There are 9 hidden switches. A switch that is on adds its own fixed numbers to the row, and there is some noise. The rows also spread widely along 13 directions, which tell nothing about the answers.
(in the rows, 128 means zero)
Some rows, each with its switches (1 for on, 0 for off) after it:
[123 171 128 147 108 118  83 134  94 119  82 108 135 125 121 193 135 104
 122 110 130 102 152  88 110 124 101 113]
0 1 0 0 1 0 1 1 0
[ 97  99 102 116 141 107 116 140 134 119 143 137 122 154 118 192 153 110
 121 152 113 120 156 109 160 127  90  97]
0 0 0 1 0 0 0 1 0
[128  72 109 155 138 111 131 101 126 127 118 219 133 154 156  92 128 131
 160  72 139 151 177  97 112  97 174  84]
1 0 0 0 1 0 0 0 0
[103 100  99  94 156 144 159 121 164 115 163 198 138 143 135 149 148 120
 192 159 123 148 175 123 161 127 137  84]
1 0 0 1 0 0 0 0 0
[ 73 121 160 173 149  93 164  84  95 168 155 211 139 153 164 160 149 145
 167 128 185 160 147 114 114 184  82  71]
1 1 0 1 1 0 0 0 1
[154 141  97 197 110 137 101 126 114 139 129 140 128 153 142 142 125 137
 182 101 117 122 159 139 137 134 107  86]
0 0 0 1 0 1 1 0 0
[124 115 137 158 127 120 109 115 155  68 111 133 125 159 136 178 132 167
 122 128 145  79 157 152  86 114 135 128]
0 0 0 0 1 1 1 1 0
[131  22  94 203 185  94  94 127 122 104 128 171 163 205 136 198 124 134
 102 105  96 128 188 137 166 105  92 116]
0 0 1 1 1 0 1 0 1
[131 148 148 196 114 140  82 114 126 111 122 119 138 125 179  82  97 142
 156  91 150 143 108 132  96 124 139  84]
1 0 0 0 0 1 0 0 0
[105 109 165 157 189 114 146 101 132 110 141 165 185 162 149 157 178 128
 137 147 156 120 130 153 109 146 102 121]
1 0 0 0 0 1 1 1 0
[145 172 185 175  96 128  92 127 111  68 128 108 164  56 138  94 129 134
 133  90 135 127  81 213  95 124 118 120]
1 0 0 1 1 0 1 1 0
[ 71 124 155  70 129 100 139 115 134  75 154 180 132  80 112 116 152 105
  85 145 149 129 129 143 110 131 145  94]
0 0 1 1 1 0 1 1 1
[109  93 103 129 149 129 123 146 153  98 113 159 170 183 153 150 118 126
 130 114 152 104 141  78 102  88  95 120]
0 0 0 0 1 0 1 0 1
[ 91 106 122  28 156 113 119 167 175  70 153 177 109  92 126  78 196  81
 133 129 105  99 147 120 178  83 180  67]
0 0 0 1 1 0 0 1 1
[120 131 134 165 152 115 134  87 130 103 127 179 142 157 146 171 136 161
 133 139 150 116 140 147 101 141 115 104]
1 1 0 0 1 1 0 1 0
[141  60  71 194 184 114 126 124 133 132 147 168 169 212 146 186 119 151
 134 136 107 125 143 134 160 119  55 118]
0 0 0 1 0 0 0 0 0
[ 84 112 133 139 156 106 124 114 111 125 131 136 180 171 120 125 176  66
  59 114 125 139 125 113 102 135 124 104]
0 1 0 1 0 1 1 1 0
[ 94 156 170 122 114 102 129 127 116 114  97 162 142 118 137 117 175 108
 116  97 175  99 126  93  49 124 134 115]
0 0 1 0 0 0 0 1 1
[100 130 155 158 148 122  62 147 148  93 115  94 101 144 168 146 154 123
 134 121 120 102 134 115 160 109 147  73]
1 0 0 0 1 0 0 1 0
[111  78 114 133 173  57 119 114 113 105 116 216 117 160 140 163 156 157
  83 115 144  80 168 111 121 114 123  95]
0 1 1 1 1 0 1 0 0
[116 119 128 155 135  91  97 134  99 130  98 175 140 143 166 149 124 141
 144  97 165 108 133  79  98 104  70  96]
0 0 1 0 1 0 0 1 0
[118 117 147 152 123 112 110 123 128 106 130 144 120 119 133 139 145 128
 140 112 131 121 140 141 130 127 127  99]
0 0 0 0 1 0 0 1 1
[ 97 144 104 147 115  60 108 115  90 142 160 161  82 124 138 143 108 158
  56 142 159 101  90  96 132 159  61  69]
0 0 0 1 1 0 0 0 1
[ 90 155 123 147 109 113 172  97 130 152 199 135 105 116 120 121 146 134
 119 188 141 145  77 178 153 192 104  73]
1 0 0 0 0 0 1 0 0
[127 116  73 105 149 134 128 113 138 100 139 180 161 126 137 100  78 120
 107 135 119 147 105 108 133  98 111  99]
0 1 0 0 1 0 0 0 0
[ 95 102 165 149 143  97 123 159 165  71 149 134 155 151 167 122 170 160
 133 122 163  72  84 180  96 111  59 115]
0 0 0 1 1 1 0 1 1

New rows, each followed by its switches (1 for on, 0 for off):
[121 121 101 134 160 124  94  99 143 104 134 153  83 143 126 129 133 121
 105 137 102 112 185 113 168 128 210  70]
0 0 0 0 1 1 1 0 0
[104 108 122 128 131  79 132  90  87 122 143 187 140 113  84 154 161  93
  67 123 118 138 167 148 118 147 132 105]
0 0 1 1 1 1 1 1 0
[137 110 125 207 138 131  86 155 116 132 122 112 186 158 189  76 100 124
 153  74 139 135  74 125 125  92  59 101]
0 0 0 0 1 0 1 0 0
[102 159 147 134 172 109 102  74  90 114 118 176 119 116 135 170 112 135
  88 137 155 121 170  77 117 157 154  91]
0 0 0 1 1 0 1 0 0
[102  75 102 116 201 136 122 126 148 113 133 179 161 165 139 127 145  88
 135 135 105 143 171 101 173  98 158  92]
0 0 1 0 1 0 1 0 0
[142  66 105 169 151 135 145 133 159 105 138 203 160 176 166 155 125 179
 232 111 142 116 176 158 134 100  86 112]
0 0 0 1 1 0 1 0 0
[ 91 106 154 107 115 127 140 102 152  68 133 169 149 112 135 144 119 140
 131 136 166 140 143 140  79 116 146 117]
1 0 0 0 1 0 1 1 0
[ 50 132 142 150  85 143 156 108 150 134 159 124 130 160 148 129 121 118
 147 143 167 174 120 117  83 161 129  81]
1 0 0 1 0 0 0 0 0
[119 123 131 175 130  67 104  99  91 127 115 168  95 143 142 164 154 150
  89 109 147 100 147 114 123 141 131  80]
1 1 0 0 1 0 1 1 0
[130 131 132 133 141 112 141  79 118 111 137 186 133 113 122 106 138 136
 105 126 142 130 130 141 105 138 164 106]
0 0 0 0 0 0 1 1 0
[113 166 200 129  87  97 130 121 127  67 105 134 129  67 107 121 193 123
 108 102 151  84 123 191  54 128 175 132]
1 0 1 0 1 0 1 1 0
[ 85 101 185 139 183 100 129 110 111 117 156 168 168 117 155 117 155 116
 127 127 161 146 124 134 133 153 107 100]
0 0 0 1 0 0 1 0 1
[101 169 103 111 110 129 170 102 159 100 165 159 133 137 116 139 142 145
  88 183 157 105  80 145  94 153 110 105]
1 0 0 0 0 0 1 1 1
[112 121 131 134 131 118 142 118 152 111 154 167 111 126 128  98 161 127
 147 126 129 111 140 153 130 135 156  87]
0 0 0 0 1 1 0 0 1
[101 126 156 125 140 131 125 109 145  83 144 138 149 109 144 135 116 139
 122 154 154 135 118 146 111 136 136 113]
1 0 0 0 0 0 1 0 0
[115 120 159 153 121 110 145 109 136  97 142 154 138 130 130 160 149 163
 154 132 162 101 151 177  82 149 114 127]
0 0 0 1 0 1 1 0 0
[119 158 145 199 144 115  81 108 128  89 115 105 116 155 146 127 136 141
  59 108 120  96 109 139 107 137 167  99]
1 0 0 1 1 0 0 0 0
[103 137 159 145 102 103 131 108 125  98 133 142 118 104 128 139 126 149
 112 126 161 112 124 153  91 149 127 110]
0 1 0 0 1 0 1 0 1
[131  98 120 127  93 123 106 140 153  90 136 190  82 104 148 111 141 145
 211  86 127 124 205 142 156 100 187  59]
1 0 0 1 1 0 1 0 1
[ 95 120 169 130  61 113 120 122 132  87 131 131  99  86 115 151 135 137
 160 106 145 133 165 166  89 132 143 106]
0 0 0 1 1 0 0 1 0
[145 132 106 221 197 110 110  75 107 111 109 172 170 213 155 252 116 189
  99 157 150  90 145 127 107 152  57 126]
1 1 0 0 1 1 1 1 0
[128  77 127 171  45 111 133 170 162 101 147 133  97 115 133 117 147 158
 214  91 127 109 146 210 129 105 110  98]
0 0 1 0 1 0 1 0 1
[113 125 160 118  98  96 115 147 130  82 143 146 115  74 128 116 162 125
 138 106 140 104 136 166 128 123 134  95]
1 0 0 1 1 0 1 0 1
[ 91 116 137 153 112  91 112 125 121 116 122 126 109 140 121 159 150 120
  90 124 132 112 132 128 108 130 120 103]
0 0 1 0 1 0 0 1 0
[118 137 146 118  96  64 117 132 108 101 126 160 102 101 122 122 187 136
 100 101 153  73 132 151  90 129 122  95]
0 1 0 1 0 1 1 1 0
[124  95 101 181 151 104 113 106 103 147 111 167 156 197 132 152 160  94
 102  92 121 133 172  87 122 127 127  96]
0 1 0 0 0 1 1 1 1
[102 104 127 148 183  83 135 118 127  97 133 177 169 176 135 181 169 144
  71 147 147  90 119 143 109 134  74 120]
0 1 1 1 0 0 1 1 1
[ 75 112 171 153  96  79 139 123 122 120 133 177  97 123 144 157 171 144
 159 109 165 122 166 147 102 152 127  79]
1 1 1 1 1 0 0 0 1
[133 138 114 177 171  94  87 120 102 131  78 139 140 201 134 228 179 118
  95 119 132  70 176  63 105 127 101 120]
1 0 0 0 0 1 0 1 0
[ 76 124 134 166 128 122 130  94 111 151 102 159 145 189 161 117 122 109
 110  91 171 150 147  54  67 132 153  88]
0 1 0 0 1 0 1 0 0
[113 128 153 137 108  97 113 146 137  86 116 154 119 122 137 132 183 128
 132  89 142  86 143 138 100 109 140 100]
1 0 0 1 1 0 0 1 1
[120 114 103  89 116  63 103 120 107 100 126 195  78 101 103 124 181 102
  78  99 106  98 180 116 143 110 181  66]
1 1 0 1 1 1 0 1 0
[124 135 121 119 139 108 115 123 102 108 111 164 142 105 104 208 142 109
 129 145 124 112 179 114 134 127 112 120]
1 0 1 0 1 0 1 0 0
[ 70 100  97 127  99 117 134 167 149 114 147 145 170 170 159 119 127 109
 139 124 155 134 100 127 101 102  52  82]
1 1 1 1 1 1 1 0 0
[ 57 125 155 106  86  72 153  92 128  91 129 140  96 125 101 181 137 139
  32 152 171 103 130 122  50 157 144 123]
1 1 0 0 1 0 0 0 0
[129 103 100 126 113 106 102 130 131  95 115 163 113 125 122 153 129 126
 119 118 121 114 172 114 126 102 154 100]
1 0 1 0 0 0 1 0 0
[ 59 124 126 109 148 104  81 133 130 116 139 136  97 150 165 111 130 101
  96 128 145 125 143  70 147 123 147  41]
0 1 0 1 1 1 1 0 0
[ 96 163 164 127 161 129 144  70 145  79 141 184 133 132 133 152 148 156
 112 159 163 118 144 151  80 167 164 105]
0 1 0 1 0 1 0 1 1
[150 101  96 101 113 126 127 147 132 102 137 161 154  93 118 117 117 113
 166 117 118 130 139 138 139  93 104 118]
0 0 0 0 0 0 1 0 0
[ 92 152 123 112 124 110 141 119 115 136 135 166 134 135 135 111 167 101
 118 122 148 126 123 105 109 138 128  78]
0 1 0 1 0 0 1 1 0
[ 89 101 170 165 141  66  86 108 112  81 126 153 101 134 156 218 113 197
  96 146 175  90 152 141 103 144  79 105]
0 0 1 1 1 0 1 1 0
[138 146 164 178 129  84 123 109  80 124 114 176 155 106 136 108 182 123
 121  75 139 115 118 167 103 136 122 101]
1 1 0 1 1 0 1 1 0
[143  99 122 171 101 106 121 119 115  95 127 138 132 111  75 150 155 108
 101  97  80 122 170 204 128 126 163 131]
0 0 1 1 1 0 1 0 0
[157 118 127 164 152  89  99 104 132  68 124 166 129 129 151 150 120 193
  87 131 147  79 112 159 108 114 118 119]
1 0 0 0 0 0 1 1 0
[142 113 114 138 129 108 139 101 120  98 125 152 161 126  84 142 159 100
  80 117  99 123 139 173 100 127 141 141]
0 1 0 0 0 1 0 1 0
[102  94 171 180 114  95 114 120 135  97 134 146 116 124 157 111 152 146
 141 101 143 131 124 181 112 122 140  91]
1 0 1 0 1 0 0 1 0
[140 186  95 140  77 122 119 168 130 113 126 119 124  97 128 119 147 126
 154 128 118  84  82 166 134 113  82  91]
1 1 1 0 1 0 1 0 0
[137 145 137 215  74 112  96  67 110  88 144 118  78 107  87 181  88 168
  74 122 111 132 162 198 102 180 164 114]
0 0 0 1 1 1 0 0 1
[ 86 121 126 156 106 120 120 135 160 100 139 132  95 174 139 206 165 145
 148 143 140  99 171 134 135 142 122  81]
1 0 0 1 1 0 1 1 1
[ 89 103 119  86 210 101 138 114 127 114 136 180 155 155 127 199 149 117
  96 181 147  98 154  76 146 132  91 117]
0 0 0 0 1 0 1 0 0
[ 97 100 145 149 139 124 102 129 141  91 116 134 171 159 164  98 125 109
 107  94 156 127 124 107  82  97 138 108]
1 0 0 0 1 1 1 0 0
[130  88 113 141 142  75 106 118 124  97 133 170 133 139 145 109 132 144
  68 112 145  99 122 124 107 107 124 103]
1 0 0 0 0 1 1 0 0
[140  46 125 204  95  63  93 146 103 124 132 133 110 135 121 168 143 140
 127  83 113 116 165 167 149 119  90 111]
0 0 1 0 0 0 1 0 1
[123 126 136 180 120  84  68 137 120  88  93 117 128 168 166 163 117 175
  84  98 173  58 113 104  64 103  72 119]
0 0 0 0 1 1 1 1 0
[108  93 140 143  86  80  99 138 104 106 117 132 104 112  83 196 173  94
 104  98 105 120 194 140 124 132 133 115]
0 0 1 1 0 0 0 1 1
[117 113  96 130 160  88 138 146 120 143 114 202 153 171 149 107 196  98
 124  99 135  96 119  87 120  92 102  87]
1 0 1 0 1 0 0 1 0
[119 130  99 139  33 131 153 150 141 125 151 114 127 121  85 111 182  78
 145 102  97 141 130 184 116 127 139  98]
1 0 0 1 0 0 1 1 0
[138  97 132 126 147  91 141 105 106 103 137 203 162 101 120 158 140 137
 140 125 148 117 160 152 114 126  98 125]
1 0 0 0 1 1 1 0 0
[ 98 111 157 156 128 128 156 131 157 126 123 157 116 163 158 179 174 160
 236 129 161  99 180 148 117 138 118 100]
0 1 0 0 1 0 1 0 0
[111 141 133 109  95 100  80 168 138  88 102 119  85 104 138 173 161 126
 154 125 133  79 157 107 129 100 124  90]
1 0 1 0 0 0 0 1 0
[100 115 154  87 144 114  84 148 163  51 145 164  99  74 159  85 153 128
 166 124 121 114 160 170 170  98 191  52]
1 1 1 1 1 1 1 0 0
[ 99  79 104 146 174  95  96 146 140 110 132 161 137 187 165 169 133 143
 125 137 139  99 152  98 136 108  73  93]
0 0 1 1 0 1 0 0 0
[151 117 128 142 131 117 125 101 104  99 100 176 174 107 103 110 140  94
  97  77 118 132 158 130  88 106 177 135]
1 0 0 0 1 0 1 0 0
[109 127 136 143 135 102 117 138 126 116 145 141 137 135 144 149 163 127
 142 132 143 103 135 141 131 138  92  93]
1 0 0 1 0 1 1 0 0
[162  97 154 218 140  93  90 102  87  99 115 163 176 130 154 123 123 152
 109  65 140 136 123 170  95 117 107 124]
1 0 0 1 0 0 1 1 0
[115 114  74 154 162 136  99 118 160 115 136 171 112 195 164  88 145 113
 105 110 111 124 140  80 167  99 190  45]
1 0 0 0 1 0 1 1 1
[124 127 119 140  98  98 116 133 117 115 112 164 123 121 145 111 148 127
 137  87 141 115 124 121 105 104 121  86]
1 1 0 0 1 0 0 1 0
[113 105 118 154 183  89  90 125 119 102 112 169 135 175 149 161 157 129
  83 106 125  93 147  94 136 113 115  92]
0 1 0 1 1 0 0 1 1
[ 88 116 136 121 140 114 110 131 135 108 120 158 137 154 167 126 125 132
 128 116 173 114 140  74  91 113 122  94]
0 0 0 1 0 0 1 0 0
[123 101 124 157 130 121 127 123 137 125 136 165 136 151 164 110 129 146
 179 106 157 124 145 125 110 118 115  94]
0 0 0 0 0 1 1 0 0
[110 114 158 150 135 116  76 121 133  93 156 125 103  89 138 111 141 115
 137 132 108 146 146 173 179 138 161  66]
0 0 1 0 0 1 1 1 1
[103 127 159 131  93 145 118 122 162  86 140 138  85 100 147 161 123 165
 223 142 148 129 178 164 137 132 154  85]
0 0 0 0 1 0 1 1 0
[139  91 119 167  71  51  91 150  98 118 136  97  76  97  91 145 154 124
  68  96  99  84 127 174 148 123 108 110]
0 0 0 0 1 0 1 0 0
[138 132 121 112 139  89 132  97 114  90 111 209 124 103 110 162 147 152
 106 131 144  84 161 132  95 119 141 122]
0 0 1 0 1 0 1 1 0
[105 138 189 145 144  58 113 113 117  80 117 162 113 113 157 141 158 183
  68 120 196  49 104 128  66 137 117 118]
1 0 0 0 1 0 1 0 1
[116 120 138 157 148  94 152 101 113 105 145 144 151 137  70 229 185 117
  78 158 102 107 150 195 133 171  91 144]
0 1 0 1 1 0 0 1 1
[105 111 143 155 151  87 119  88 110 121 129 172 121 142 146 141 147 133
  95 123 145 136 135 116 117 144 142  86]
1 1 0 0 0 0 0 1 0
[106 129 167 138 169 128 125 126 128 128 150 150 137 110 152 162 155 129
 218 154 140 121 155 149 165 148  87  93]
0 0 0 0 1 1 0 0 0
[135 141 125 187  83  66 104 100  83 134 119 142  73 110 112 147 125 159
  75 108 137 100 129 139  94 153 126 103]
0 0 1 0 0 0 0 0 0
[145 173 124 137 150 148 170 106 145 111 170 181 153 104 125 112 165 145
 181 162 124 120 107 202 146 157 130 100]
1 0 0 1 0 0 1 0 0
[ 88  79 147  59 192 109  73 146 162  53 107 193 117 133 176 164 142 129
 148 124 158  94 221  41 146  79 178  78]
1 0 0 1 0 0 1 0 1
[123  95  91 148 207 128 119  88 138  86 120 210 165 198 142 201 119 146
 104 141 125 123 186  99 138 118 128 106]
0 1 0 1 1 0 1 1 1
